All rows are made from the same 10 directions, up to rounding. Whole rows:
[[ 64.5  14.5  12.4   6.6   0.5  50.3  57.9  -1.4  -7.7   2.9  16.6  22.6
   -3.3 -10.6  23.7   0.0  22.1  -6.7  -1.0  -0.2 -31.5   2.8 -20.8 -20.2
   -0.9]
 [-14.8 -13.9  19.6 -46.9 -14.4   3.6  26.9  17.1  -0.2  25.0  24.3  43.4
  -30.0 -15.1   0.5  17.0 -16.8  34.5   5.1  -8.9  -8.6   6.8 -11.2  12.6
  -20.7]
 [ 28.1  24.2 -30.6  -7.0   3.1  29.2  -6.5  -5.8 -29.1  11.7 -19.9  -8.7
   18.3 -44.8  -7.4  11.0   1.2  11.9  11.0  -5.4  -5.9   0.1 -23.8   2.6
   15.3]
 [ -3.4  -9.7  -8.0 -12.7 -10.1 -12.6 -17.1  11.0  -0.9  -9.7  -0.9 -45.2
    8.4  -7.4  16.9  20.3   8.2  14.2 -10.5 -17.0  15.5  13.5  -2.6  19.5
   22.0]
 [ 42.0  -1.6  12.9 -19.3   1.1   5.1  26.4  37.9  -6.1 -12.3   9.7  13.3
   10.3   7.0  -9.2   7.8   0.8 -15.3  34.8  16.3 -33.1  -6.6 -16.5  44.9
    3.2]
 [ -3.2   5.3  -2.8  28.7  -2.8  -9.9  -4.4  -2.7 -31.8  17.1   5.8 -12.9
    4.5  -8.7  23.2  26.1 -13.5   7.1 -64.8 -32.7  -5.0  38.6  -6.4 -33.0
   13.5]
 [-24.0  13.4 -12.5  28.6 -28.5 -14.7 -13.2   3.2  -3.8  -4.1  20.2   6.0
   14.1  18.0  24.5 -25.6  26.2  20.1 -29.3  24.1  16.6   7.5  -4.5  42.5
  -67.5]
 [  9.6  45.5  -5.6 -17.3  -5.6  18.5 -43.5  -6.7   4.6  24.4 -24.8 -18.2
   11.7 -30.9 -12.7 -14.5   1.6  13.2  17.9  -2.5 -16.2  -9.3 -15.8  24.4
  -12.7]
 [-21.8  -4.5  35.5 -24.9   4.5  13.4  -7.0 -15.3  45.9  13.7  12.5 -11.8
  -29.0 -10.6 -12.4 -18.0   8.8   4.9   2.2 -22.7  -3.4 -20.7  21.1  -6.3
   -0.2]
 [ -9.8 -29.5  -9.7 -10.2  10.2   2.5   8.6 -18.5  31.6 -31.4 -10.9 -11.4
   -9.7  14.5  -5.7 -12.2  16.1 -10.4  40.3  16.4  37.0 -27.5  22.6 -15.8
   21.0]
 [-41.4 -29.0   2.3   9.9  56.0 -12.9   1.4  28.8  19.3  21.2   9.2 -24.9
   20.1 -26.4 -15.8 -16.3   6.6   9.5 -32.1  11.6  37.4 -22.8  23.1  51.2
  -14.6]
 [-30.3 -30.1 -27.6 -19.6 -42.8  11.3  18.6 -29.3 -15.9 -29.3  34.0  23.5
  -26.5 -15.1  -9.1   9.5  19.8  26.8  12.8 -14.2  24.1  -6.3   3.1  -7.6
   -3.1]
 [ 15.0  12.4 -23.4 -28.9   0.9  23.4 -14.3 -10.1 -25.2  10.4 -20.1  -9.4
    3.0 -49.7 -26.6  22.8 -13.4  10.5  24.3 -23.1 -10.5  -3.4 -16.5  -7.7
   38.4]
 [  5.0  11.0  26.9   0.5  21.0  -3.9  -5.9  21.7  38.8  14.1  -6.4 -14.6
    9.6  15.4  12.2 -27.2  10.1  -4.4   1.3  23.2  -0.2 -12.2   5.8  34.6
  -27.9]]

Rows cut short, each followed by the rest of it:
[ 15.0 -22.8  26.0 -31.1  52.9  11.0  23.5  34.3  27.9   9.4  -2.1  -8.8
   3.7 -20.4 -33.9  -2.2  -6.1 -17.0  33.0   7.1]  [ -9.3 -33.8  10.8  35.4  26.8]
[-10.9 -18.7 -16.6  47.7  -9.1   2.3   8.1 -27.4 -10.9 -42.8  29.3 -13.3
   5.6  10.4 -11.4 -13.9  33.0 -25.5 -22.8  -8.8]  [  9.6 -10.6  21.5 -12.6   8.2]
[-16.7   2.7  10.2 -42.1 -22.1 -23.7 -27.5   9.9  -1.0   6.1  -9.7  16.0
 -16.8   8.1 -20.4  17.0 -33.8   7.7  32.4  -7.7]  [-17.7   6.1  -6.1  10.1   5.1]
[ 28.2   7.1   1.1 -11.8  57.4  19.4   9.7  24.7   8.1  37.6 -33.2 -23.7
  21.5 -37.7   5.9   6.8 -10.8   6.0  -0.4   7.7]  [ 8.3 -5.7 -9.4  7.2 21.7]
[-18.7 -29.1  29.9 -34.5  -1.8 -14.4  12.5  29.4  22.6  -1.0  28.7  -0.7
 -15.8   3.9  -6.6   6.4   0.3   9.7   5.4  -7.3]  [-2.8 -6.6  9.1 41.5 -4.4]
[-12.7  10.4   6.8   4.1 -25.2  16.3  -2.9 -39.7  28.3 -10.3   7.7  16.4
 -24.1  17.5   4.5 -32.4  22.5   0.9  13.3   5.4]  [  5.6 -15.5  12.1 -26.4 -28.2]
[ 21.9 -17.2  13.6  24.4  29.4  11.4  47.2   0.5  15.9  -5.3   3.5  11.7
  -2.5  21.3  22.2  -8.8   9.8 -19.8  -9.7  17.1]  [  9.4  -3.8  10.7 -32.6   4.2]
[-30.6  15.4   0.0  36.1   8.8 -39.5 -35.3  26.0 -18.4  17.0   2.9   2.6
  27.9  12.2 -14.1 -12.8 -17.2  -6.1 -38.8  14.1]  [ -8.9   9.4   1.6  45.2 -40.1]
[-19.4 -29.9   1.0 -23.4  26.6 -38.3 -13.5  30.1   8.4   2.0 -23.5 -24.1
   5.7   8.3  -2.5  25.7 -30.0   0.9   9.9   3.0]  [24.8  6.1  9.2 11.3 34.0]
[  2.9  16.2 -13.0  -9.1 -11.4  -8.4 -26.9  -1.7 -28.5  16.6 -20.3 -13.8
   3.5 -17.3   6.7  31.6 -25.9  13.8 -14.4 -25.7]  [ -7.8  29.0 -16.9 -20.0  25.0]
[-12.3  -7.7  -0.8  17.5   5.3  10.6  -2.2 -50.2  12.1 -13.9  -9.1   3.2
 -22.6   8.4 -17.0  -9.7  -2.3 -24.4   5.1 -16.6]  [  7.1 -12.6  25.3 -75.2  31.2]
[-38.1 -22.6 -12.3  37.2  34.3 -26.2  -3.8  -2.2  17.0  -8.0 -10.4  -2.4
  13.7  24.8  -2.5 -25.9   2.4 -13.0 -12.7  34.0]  [ 45.9 -15.9  28.3  -1.2 -17.2]
[ -2.3  -8.0 -32.8  -0.2 -26.2 -21.3   3.5  -4.1 -56.2 -11.6  -8.9  38.1
  -3.7   9.2  -2.9  40.7 -36.6   3.8   6.3  -3.7]  [ -2.2  30.7 -17.9 -35.0  19.8]
[ 18.1  22.8  -2.4   5.3  -1.6 -12.0 -25.8  11.7   6.6  -5.3 -24.8 -17.4
  20.4  20.8   8.4  -9.4   0.1 -11.3  17.9  21.6]  [-5.8  1.4 -7.9 21.4 -7.0]
[ 25.5  35.0  23.9 -18.4  21.7  25.9   8.4   8.2  17.8  46.4 -21.4  31.7
  -4.9 -12.4   1.8 -17.0 -16.1   6.7  17.6  18.0]  [-24.5  -7.8 -15.8  -3.0 -27.5]
[ 14.0 -30.4  19.2 -14.7  26.0   6.0  29.3  24.1  39.9 -18.0  10.7 -27.5
   3.3   7.6   8.2  -9.6  27.3  -9.2  18.8  14.7]  [ 16.4 -23.5  14.5  33.9  11.3]
[  3.4 -45.0  10.1   3.4  15.7 -12.5  39.5  25.1  21.4 -31.6  21.2 -12.4
   2.9  27.6  16.7   0.3  21.8 -12.2   3.0  18.4]  [24.2 -9.0 16.2 22.9  7.8]
[  5.9  -3.9 -32.5 -28.2 -34.1 -12.4 -17.9  -6.3  -0.1 -34.5 -26.6 -11.7
   1.8  20.6  16.7  12.5   5.1  12.0  53.7  20.0]  [ 27.8   3.5 -11.0   5.0  12.4]
[-28.7  14.9  19.7   9.5  30.7   3.1  -1.7  -0.8  13.2  58.0  -4.8  23.9
  -8.1 -17.1   4.9 -17.5 -19.7  19.9 -41.5   1.8]  [  5.4   2.7   4.9 -15.5 -38.9]
[  5.1   1.5 -10.7  25.9  23.6  -2.5  -0.9  10.2 -22.3   3.8  -1.8  -7.0
  22.7 -13.3 -15.8   2.3  -5.4 -14.4 -19.2   0.1]  [-6.1 -0.5 -0.2  9.2  9.1]
[-16.5  -4.5 -11.9   8.6 -15.7  21.0   8.4 -48.2   8.8  -3.3   3.8   2.9
 -24.2  -5.9  20.7  -6.4  17.5  16.3 -15.6 -15.1]  [ 28.5   2.1  10.1 -59.6   0.2]
[ 13.1 -10.4  27.9 -15.1 -18.6  17.2   5.7 -20.9  27.6 -22.2  20.3 -32.2
 -25.9   3.6   4.6   4.4  22.6 -12.2   2.6 -39.6]  [-15.7  -3.9  14.1 -25.7  37.2]
[ 13.0   8.2  -3.9 -43.6 -12.2  43.4  14.6 -27.3  27.1   6.7 -10.8  12.8
 -25.0 -23.2   8.6 -10.8  17.8  26.7  45.9   4.5]  [ 13.5 -19.8  -7.9 -18.6  -5.0]
[  5.2   4.3  -3.2 -15.9   8.4  -8.4 -26.5   9.0   9.6 -10.3 -21.5 -20.9
  11.9   1.0 -24.6  -3.1  -5.8 -14.6  37.7   8.2]  [ -4.7 -16.4   2.5  24.9  18.7]
[-32.4   5.0   0.8   1.5  35.5 -23.4 -13.6  31.7   5.7  45.0 -17.1  12.7
  16.9  -7.6   2.6 -11.4 -23.7  22.7 -20.4  30.0]  [ 22.6   1.0  -1.5  36.5 -43.6]
[ 15.3   2.1 -27.3  31.9  19.7 -31.2  -2.9  38.6 -46.0  -3.8 -17.4   3.6
  43.6  11.9  -1.2  17.6 -22.8 -15.7 -11.1  28.2]  [ -1.9  18.6 -16.3  29.8   1.4]
[ 30.3  -1.7 -12.3   1.6  19.7  31.2  21.0 -11.0  20.7 -21.2 -13.4  -6.6
   9.7  -2.7  -5.1 -23.6  28.9 -16.6  43.0  28.0]  [ 13.5 -33.4   4.4   1.7   7.9]
[  8.1  -8.6 -41.3  -3.6  17.9  31.0  19.2 -18.9  -1.8   0.2 -21.3 -12.4
   9.2 -33.9  19.3   0.6  20.9  24.7  10.6  14.3]  [ 50.3 -10.2  -5.4 -18.4  10.8]
[  7.5  41.8  -6.7 -26.9  -1.8  -7.4 -45.5   7.7  -9.1  39.6 -48.3  -3.4
   8.5 -14.8   4.8  13.5 -37.0  20.3  15.1   1.3]  [-11.0  18.5 -25.4  -0.9  -0.9]
[-34.1 -28.6  -8.6  -8.8  29.3 -12.3 -14.3   2.3  -8.3   5.5  -1.4 -22.9
   1.5 -33.3 -38.8  17.9 -18.6  -1.1 -10.2 -26.4]  [14.8 -9.9 18.0  0.7 41.2]
[  0.4  -9.7  -0.6 -16.7   2.7  -2.4  -5.2  -3.7  -9.0   7.6  -9.8 -21.7
  -8.9 -17.1   5.4  32.7 -17.6   7.7 -11.6 -33.1]  [  2.5  18.0  -1.5 -31.5  44.8]
[ -6.6  14.2  25.9 -39.9 -31.0   5.6  -9.7  -5.6  23.5  15.2   5.9  15.2
 -29.6   3.7   7.8  -3.2  -3.7  21.8  17.4 -10.5]  [-15.9   2.8  -6.5   1.2 -20.8]
[ -7.2  16.6 -27.0  15.2 -17.8 -15.6 -16.5  -9.0 -24.4  -6.0 -18.4  33.0
   8.4  20.5  -4.0  -5.2 -15.5  -1.5  16.2  27.2]  [  3.4   6.8 -10.4  -6.9 -24.1]
[  7.9   5.1 -13.0  22.5 -17.5  -5.2  22.7  -3.6 -25.0   0.1   2.0  38.6
  -1.1  23.4  32.2   6.6  -6.2   7.7 -17.0  17.5]  [  4.9  25.5 -14.6 -27.1 -25.5]
[ -1.2  14.3  14.3  16.5 -11.1 -22.9 -30.3 -15.5  13.6 -10.9 -19.3  -8.2
  -5.9  43.2   4.4  -6.5 -13.8 -26.8   3.5  -1.5]  [-12.3   9.5  10.8 -34.5   9.6]
[ 26.2  -2.8 -15.1  33.1  22.0  27.8  22.6 -10.9  -2.3 -11.4   2.8 -29.5
  19.0 -16.6  15.4  -7.9  33.2 -10.3 -21.9  -0.6]  [ 14.9  -6.9   3.5 -11.7  15.8]
[  9.1 -18.7  25.5  10.1   7.7   2.0  23.6  -1.9  -5.4   2.4  21.0 -14.1
 -15.7  -2.1  11.5  26.7  -6.9 -12.0 -43.7 -43.6]  [-16.8  21.3   8.8 -43.7  41.2]
[ 24.0   0.5   9.8  18.2 -29.4 -10.0   1.5 -16.1  -4.2 -36.5   3.8  -5.2
  -9.7  44.5  14.1  10.3   2.2 -31.9   3.4 -12.9]  [-22.3  17.3   3.3 -41.1  27.4]
[-27.2   8.5 -14.3  30.4 -18.7 -29.2 -31.0 -25.0  -2.6 -17.4 -15.5  14.2
  -0.6  42.4  -1.8 -16.2  -9.7 -15.0   2.7  17.9]  [ 12.1   4.5  11.7 -27.1 -17.7]
[ -6.6   3.6 -26.7  17.6  31.9  33.2  16.9 -14.5 -22.3  23.4   1.3  19.5
  11.3 -52.5 -26.1 -11.9   4.5   9.7 -14.5   3.2]  [ 11.5 -19.4  -1.6  -5.1  -9.7]
[-18.8 -28.3 -16.7  -4.0   0.0 -24.0  15.5  12.8 -10.3  -6.1  -2.1  13.6
  -0.8  14.6  19.9  18.2 -11.4  16.4  -3.6  16.1]  [34.5 14.4 -0.6 -2.7 -2.9]
[ 46.8  10.7 -25.8  38.0 -26.8  11.0   7.3  -5.1 -34.2 -53.9  14.4 -14.3
  28.3  15.1  -3.7  -1.5  33.6 -34.8  10.6   5.6]  [-24.7  -0.5 -11.6  16.4  13.7]
[ -4.5  24.7   2.1  -6.9 -12.4  12.4 -16.7 -17.3   0.6  27.4  -8.1  -1.2
 -10.0 -17.7  15.0   0.5  -4.2  22.9 -17.8 -17.0]  [ -2.9  13.2  -9.4 -21.4 -11.1]
[  8.8  11.6  -6.8  20.4  15.9   1.7   5.1  16.8 -14.1  24.2  -3.2 -11.2
  21.3 -14.5  28.2   4.2   2.4  15.5 -41.5   4.3]  [  8.3  18.4 -12.9  11.2 -15.9]
[  1.6  -9.2   7.8 -12.0 -12.2  25.5  28.4  -5.1   5.6   1.6  31.7   5.7
 -15.2 -20.2   9.9  -1.3  24.3  19.5 -11.6 -14.2]  [  0.4  -3.8  -2.0   6.4 -11.6]
[ -7.5 -22.9  42.5  16.4  21.6 -15.4  39.8  20.7  -2.0  24.6  28.9  26.8
 -18.6  16.0  14.6  17.1 -25.1  -8.0 -56.5 -19.2]  [-18.2  24.5   9.7 -30.3   0.6]
[ 30.0  22.0   1.5  15.3 -26.6  36.8  16.9 -37.2  -8.4  -8.9  12.5  16.2
 -15.0  -2.0   8.4  -7.5  19.2  -8.6  -2.8 -16.5]  [-25.7   3.0  -7.7 -45.1   0.3]
[ -8.1 -21.5   1.7 -27.0  -5.1  25.2  40.1   1.1  -5.1   5.0  34.2  34.3
 -20.4 -30.8 -14.5   4.0   9.4  22.2   7.5  -7.3]  [ -0.1 -13.7  -3.1  13.0 -11.9]
[  9.0   1.8   1.0 -50.3  10.3  30.9   9.9   1.5  11.2  14.0  -7.5  20.3
 -11.9 -37.5 -34.1  -3.5  -4.6  12.1  54.6   4.5]  [ -9.0 -30.5  -7.7  18.5   4.9]
[-10.7 -13.1 -21.0  35.4  -0.2 -38.2 -30.4  -7.0  -9.9 -32.9 -19.4 -45.5
  19.1  32.3  12.3  13.3  -3.2 -23.2 -18.5  -4.1]  [ 24.5  17.6  14.7 -22.0  36.6]
